The same things were measured in two ways. Each way mixes the same 11 hidden numbers, adds some noise and spreads widely along 7 directions of its own, which tell nothing about the thing.
(in the rows, 100 means zero)
Some things both ways: the first way, then the second way.
[69 119 101 125 84 95 111 78 114 112 94 115 101 97 103 118 105 78 90]
[110 103 103 102 58 87 123 98 102 116 115 107 138 78 120 92 110 116 128 116 83 98 96 104 96 84 101 139 94 65]

[77 76 117 161 88 131 54 26 51 121 111 69 118 69 84 111 81 142 123]
[118 117 98 93 103 96 80 126 103 105 110 107 99 102 114 93 112 100 114 110 88 100 107 113 96 107 82 123 82 109]

[115 105 77 92 108 108 74 119 97 105 112 124 82 111 83 99 94 119 113]
[112 78 86 95 95 92 92 129 101 95 113 96 114 89 119 96 98 109 120 110 68 98 80 103 101 89 114 119 93 83]

[103 106 106 84 110 110 93 50 66 116 152 40 86 92 119 104 77 135 143]
[89 111 116 100 93 125 133 75 95 95 77 105 69 124 81 122 131 62 81 85 128 108 119 101 95 121 105 62 116 128]

[102 110 77 121 108 93 112 95 74 78 110 117 76 115 103 79 112 127 122]
[96 82 111 111 98 109 121 89 90 103 86 71 83 99 80 108 120 101 92 79 120 108 105 102 110 107 123 68 113 105]

[96 95 85 86 132 109 93 81 83 117 100 94 70 97 85 106 91 105 101]
[103 100 113 92 98 113 118 100 115 110 103 101 127 115 102 82 108 100 130 100 90 84 82 111 108 112 116 91 107 92]

[103 108 102 143 67 121 81 77 88 122 105 83 102 114 115 89 91 109 124]
[115 85 82 83 74 108 110 87 96 113 105 93 73 88 113 99 112 91 128 91 86 84 96 121 116 106 96 93 98 81]

[68 85 115 105 92 137 101 55 92 102 100 90 122 63 90 112 106 131 110]
[69 107 91 124 132 96 89 109 105 112 111 99 116 70 94 86 79 144 85 93 69 126 101 97 112 71 114 91 105 96]

[76 109 119 146 93 143 68 88 89 116 118 117 105 66 94 132 93 89 83]
[121 67 83 90 89 89 100 94 116 104 91 81 83 102 92 114 110 74 70 104 99 99 89 100 109 102 90 111 98 106]

[120 105 77 143 83 122 95 87 95 96 154 119 128 118 92 77 102 109 134]
[120 107 67 94 116 129 93 99 116 110 89 113 104 90 112 103 127 145 153 114 93 142 99 131 121 84 92 102 67 105]

[94 76 68 97 140 96 100 54 61 92 138 80 117 91 115 68 100 140 156]
[103 84 75 115 71 111 134 79 90 119 96 86 70 85 109 102 128 102 79 76 76 124 119 109 108 82 117 102 99 85]

[98 113 106 101 114 91 106 91 92 91 93 125 98 106 110 82 98 86 84]
[93 117 109 109 95 121 119 86 105 99 72 112 119 84 104 97 114 110 120 86 120 102 105 106 101 86 105 97 103 89]

[78 100 85 89 110 118 100 94 100 88 100 104 93 72 108 108 114 125 112]
[99 105 99 86 99 109 105 100 96 93 100 103 65 118 94 125 113 69 92 109 115 103 109 100 91 128 91 85 104 126]

[68 93 98 116 108 100 97 82 88 113 81 103 129 78 117 107 93 80 86]
[70 107 89 110 69 107 132 80 85 112 109 115 65 87 111 108 114 88 68 83 82 110 126 107 97 101 104 104 96 91]

[94 108 95 98 82 109 119 88 106 84 91 97 100 87 109 118 116 124 117]
[129 100 74 95 99 105 92 103 102 106 104 86 93 98 87 114 113 102 117 118 122 95 110 110 91 96 91 117 120 83]

[106 118 97 95 114 109 133 80 68 99 108 76 88 106 108 112 111 71 103]
[113 98 99 92 81 87 90 98 96 93 108 98 76 129 99 106 98 56 81 103 82 83 89 83 91 107 85 120 95 119]

[74 108 95 59 113 98 100 78 80 127 132 54 100 99 136 108 78 108 111]
[81 113 110 102 118 106 93 110 87 90 103 117 106 93 114 92 80 99 118 92 89 90 92 94 98 100 104 77 103 103]

[95 108 70 77 145 94 86 107 79 110 135 110 104 118 111 80 85 72 90]
[96 122 101 95 73 119 116 82 97 101 78 107 66 99 112 104 126 70 73 81 90 116 107 93 101 108 80 114 75 127]

[69 97 102 139 105 132 89 63 69 80 120 99 111 66 109 101 107 143 119]
[93 103 109 125 113 104 110 108 107 116 95 123 117 73 95 117 125 121 151 105 117 105 106 134 117 94 106 79 97 105]

[75 110 111 97 109 108 104 91 74 112 87 100 117 113 113 98 97 102 107]
[124 86 67 93 123 97 65 91 99 101 108 80 83 110 87 97 79 115 111 106 107 93 94 102 110 91 88 94 104 90]

[62 113 83 88 132 105 73 73 102 120 145 80 90 93 124 101 83 128 129]
[129 83 99 102 94 97 110 87 113 117 79 60 127 77 87 89 115 124 90 97 129 109 104 105 112 88 97 106 108 73]

[61 135 122 121 69 109 79 115 125 101 88 170 94 87 73 129 107 65 30]
[91 111 127 106 134 90 68 111 115 82 75 87 128 101 78 95 81 125 84 105 141 104 91 77 96 98 94 108 97 121]

[115 112 85 82 102 105 98 73 110 118 127 59 91 116 128 97 83 128 146]
[117 126 99 70 120 103 70 132 99 81 105 114 119 109 124 88 82 101 119 124 107 93 104 97 75 112 77 110 98 97]

[96 106 99 106 117 86 108 86 79 113 66 81 108 94 125 120 87 70 100]
[98 92 87 107 95 97 92 97 96 106 105 111 75 104 109 97 104 126 114 91 107 90 129 126 100 91 110 103 94 83]

[84 103 121 117 69 113 110 48 113 113 86 90 89 74 82 108 113 110 114]
[137 105 95 72 92 112 96 87 116 98 86 68 114 120 84 91 114 119 111 115 129 108 99 97 97 100 90 116 108 86]

[133 121 95 119 104 109 124 78 84 74 99 93 77 129 119 89 118 113 132]
[121 79 110 107 91 83 103 106 103 101 99 93 131 100 102 94 90 84 121 102 116 54 85 98 91 98 110 108 125 73]

[76 112 91 120 67 98 121 65 95 97 107 67 98 91 127 109 112 112 128]
[134 109 106 78 76 116 113 91 80 91 79 81 76 105 110 112 127 71 112 98 124 110 103 89 93 123 79 92 91 117]

[88 105 106 81 140 100 95 96 74 113 68 115 74 118 78 120 90 119 103]
[115 110 112 93 81 97 120 113 98 99 114 112 137 110 116 99 106 77 124 124 85 94 83 88 81 108 100 116 105 96]

[82 118 118 114 113 121 95 60 97 99 112 90 108 94 131 91 98 112 120]
[93 66 90 124 107 77 101 88 109 117 113 112 121 91 96 94 79 125 117 98 102 70 106 123 111 73 121 85 122 59]

[122 110 102 150 70 124 108 95 108 88 68 134 109 118 86 70 127 90 113]
[134 86 64 71 77 111 99 82 99 104 110 97 69 125 108 106 112 84 127 112 93 89 93 117 106 110 86 108 90 88]

[78 114 100 70 77 117 85 67 135 102 120 84 120 89 91 108 98 126 113]
[112 115 89 110 112 104 96 102 101 104 110 122 146 105 105 93 95 121 143 124 108 95 96 109 92 87 98 115 100 74]

[88 114 82 112 94 97 111 73 103 96 117 106 102 107 107 90 116 79 107]
[89 112 137 103 92 85 93 106 97 87 78 88 116 88 117 82 86 113 76 86 103 111 93 64 94 101 96 119 75 121]

Other things, the second way, with their names:
J_352: [113 120 80 89 111 117 82 99 92 104 110 118 100 100 107 96 103 111 156 110 97 94 92 124 112 102 78 95 83 89]
J_913: [96 113 95 92 118 116 91 91 87 92 86 93 84 96 95 96 99 104 84 86 117 113 111 103 107 104 84 75 94 100]
J_849: [112 121 115 95 105 126 111 86 107 110 76 102 94 100 89 110 133 100 141 97 138 103 105 123 115 119 84 74 94 120]
J_33: [96 84 96 119 98 71 91 115 95 102 118 128 110 91 138 93 74 119 119 103 62 97 102 95 93 72 115 107 89 98]
J_287: [112 98 93 77 104 108 99 113 106 98 119 94 127 120 95 93 101 104 121 126 101 90 82 111 98 118 103 105 104 78]
J_782: [104 121 102 79 114 117 78 91 104 88 85 94 65 132 101 92 92 107 97 94 115 108 112 89 92 116 89 92 91 131]
J_825: [99 81 99 115 95 82 107 114 66 87 123 95 83 125 85 121 101 44 60 102 104 78 105 92 80 117 109 92 118 95]
J_771: [82 93 102 113 124 102 96 79 115 124 97 111 93 90 98 90 91 133 127 85 105 96 103 127 133 99 103 61 91 109]
J_110: [89 89 112 114 63 85 138 107 87 109 125 97 139 83 103 98 110 92 95 105 75 91 90 99 96 93 123 116 113 59]
J_210: [97 108 128 100 102 99 95 96 116 97 63 98 108 76 104 106 103 114 120 96 132 106 91 89 109 105 88 99 83 132]
J_638: [112 98 67 118 76 97 104 76 92 119 102 66 88 76 88 90 103 105 58 83 78 110 106 87 103 63 93 138 110 67]
J_767: [128 85 80 89 126 104 81 72 110 99 87 74 82 135 68 100 90 113 88 103 146 95 122 106 97 94 96 72 132 92]
J_424: [129 90 79 88 86 103 88 109 93 97 92 78 64 88 111 107 120 98 103 92 91 111 107 105 103 93 91 112 90 102]
J_947: [141 107 96 78 115 109 81 114 126 99 74 85 130 92 115 92 95 103 128 122 126 97 78 86 92 111 76 125 94 110]
J_590: [74 105 111 101 113 114 107 107 116 104 95 119 110 90 112 97 102 134 137 99 89 114 94 113 113 99 121 81 91 114]
J_648: [105 87 85 89 115 107 90 85 92 96 93 93 56 119 97 103 93 89 86 87 114 96 114 107 106 114 94 64 102 110]
J_986: [105 83 94 123 106 94 112 81 108 122 103 91 99 114 70 102 107 86 81 94 130 70 116 120 103 105 108 89 129 82]
J_472: [95 91 109 118 104 103 109 115 97 102 103 111 109 101 104 105 109 106 139 97 101 85 97 111 99 98 129 90 108 98]
J_381: [92 103 94 80 109 110 107 114 88 78 121 126 92 141 105 113 94 57 93 119 85 95 97 97 78 123 105 76 114 109]
J_249: [105 85 85 96 110 107 93 94 108 110 96 98 84 97 108 92 110 139 125 90 83 123 104 126 127 87 108 77 80 103]
J_658: [104 115 97 121 82 91 112 103 111 111 99 119 147 73 113 96 101 100 106 112 86 97 94 91 87 68 95 147 104 78]
J_804: [122 95 95 76 78 101 116 103 105 99 115 131 88 145 125 110 110 43 118 123 86 76 93 109 83 134 90 104 94 115]
J_509: [89 82 92 119 103 76 90 119 84 102 126 97 93 95 114 87 75 95 72 87 54 89 98 89 95 85 117 104 105 90]
J_959: [92 122 123 86 95 119 118 106 99 94 92 114 137 81 108 98 106 90 141 105 107 88 77 102 103 113 94 88 104 90]
J_749: [131 122 88 79 99 108 87 86 94 92 88 95 89 125 105 105 104 91 90 120 129 119 110 85 84 116 62 119 78 117]
J_242: [56 109 116 140 114 95 108 99 101 113 95 116 120 59 101 95 90 133 99 81 92 109 104 100 113 75 117 90 98 100]
J_133: [99 88 81 106 60 104 129 80 92 121 99 91 66 66 115 104 123 101 88 77 72 115 119 111 112 80 105 102 101 83]
J_230: [70 73 109 116 102 96 116 66 102 100 82 87 89 100 82 104 89 111 67 76 106 111 93 87 121 93 122 70 99 110]
J_896: [94 99 93 98 67 92 113 114 88 89 105 83 99 71 95 114 112 69 51 98 68 112 92 77 88 80 101 134 116 82]
J_904: [79 108 115 107 136 88 76 102 109 93 113 111 103 142 73 100 73 101 87 114 121 83 101 95 93 117 103 88 109 121]
J_730: [88 110 111 73 102 119 103 118 98 81 93 103 83 102 98 114 121 105 109 103 112 116 112 115 98 119 105 77 101 110]
J_739: [77 84 108 109 87 91 120 78 106 109 106 105 98 107 93 99 97 118 96 92 92 102 106 105 110 91 123 84 107 94]
J_700: [84 73 83 123 116 86 97 85 95 123 129 88 79 103 77 95 90 144 102 90 93 100 121 126 120 86 127 65 117 79]
J_554: [68 88 90 114 96 102 114 92 89 99 113 121 71 98 103 114 104 130 114 89 86 114 127 120 103 80 135 71 110 90]
J_188: [103 83 98 103 122 77 65 113 112 91 101 106 115 105 106 92 69 125 108 110 104 88 92 94 98 85 102 111 93 100]
J_512: [118 96 104 90 119 104 83 93 103 88 87 86 126 123 84 88 89 102 106 104 133 82 82 97 103 108 92 96 100 88]
J_415: [115 111 103 86 90 106 94 113 96 83 92 98 84 121 110 105 112 82 94 104 92 113 100 84 83 104 95 117 90 126]
J_343: [153 105 92 61 86 107 104 108 106 102 102 84 110 120 113 100 117 67 105 131 106 107 90 94 87 131 67 115 94 107]
J_534: [110 105 104 87 114 105 103 92 98 92 103 85 130 133 88 92 81 96 89 124 138 90 94 81 79 129 99 99 115 88]
J_820: [112 95 102 101 117 112 106 83 111 102 77 81 106 106 63 117 118 95 93 107 155 105 99 106 108 114 91 81 112 107]
J_883: [96 79 76 104 93 92 101 109 97 113 115 106 82 70 114 100 99 112 112 90 84 82 120 129 104 80 113 94 120 62]
J_690: [123 103 83 90 92 99 89 93 105 107 104 102 88 104 90 111 116 88 114 112 103 95 100 117 108 97 74 110 95 96]
J_399: [126 107 102 92 84 114 104 60 119 116 68 65 73 112 77 102 127 106 94 92 135 116 105 95 115 109 80 110 88 128]

Some of these things the first way, each followed by its name:
[74 119 95 122 104 108 115 85 76 102 103 82 92 96 124 113 102 88 96] => J_849
[93 103 109 94 84 123 126 96 115 72 67 114 78 46 87 104 128 113 85] => J_896
[114 101 126 134 84 144 113 78 91 67 36 118 122 98 81 89 132 115 109] => J_242
[95 101 116 112 80 124 110 64 70 129 101 46 96 86 123 114 86 112 122] => J_959
[90 107 70 77 117 91 98 89 108 113 123 97 105 123 109 95 92 119 130] => J_534
[114 115 110 136 82 110 106 82 91 106 124 103 88 105 103 106 87 107 105] => J_381
[81 108 96 88 127 102 118 68 97 89 106 99 109 100 121 106 113 101 122] => J_33
[101 113 101 91 118 108 86 86 77 125 107 60 107 120 133 75 72 114 132] => J_913
[82 106 113 146 81 114 103 80 75 103 78 107 127 107 107 74 101 96 96] => J_352
[112 101 87 103 117 95 123 101 66 81 69 109 82 102 93 121 113 104 101] => J_472
[133 111 81 79 94 122 91 75 101 96 126 54 91 123 102 94 99 141 153] => J_509
[97 119 111 103 109 111 100 84 106 107 92 121 87 111 91 89 107 94 107] => J_739
[73 121 103 112 101 111 116 98 80 112 103 104 105 94 124 139 108 58 85] => J_210
[69 132 87 145 78 94 128 100 136 71 94 163 127 112 107 87 131 59 74] => J_749
[106 111 100 94 136 122 62 67 61 119 128 52 98 120 116 113 66 132 140] => J_986
[28 90 90 94 134 100 81 68 84 126 135 95 106 50 116 103 86 94 90] => J_249
[100 101 87 95 91 91 127 50 83 120 136 60 106 104 120 102 100 88 129] => J_782
[75 111 96 88 105 116 99 74 94 113 155 89 113 88 117 86 102 93 118] => J_230
[72 105 102 133 106 128 109 75 84 80 116 106 107 68 112 98 114 118 110] => J_820
[101 114 100 77 109 115 115 70 107 92 125 93 110 98 107 112 106 102 113] => J_658
[73 109 99 128 118 118 139 68 78 80 107 92 106 69 131 88 122 86 105] => J_690
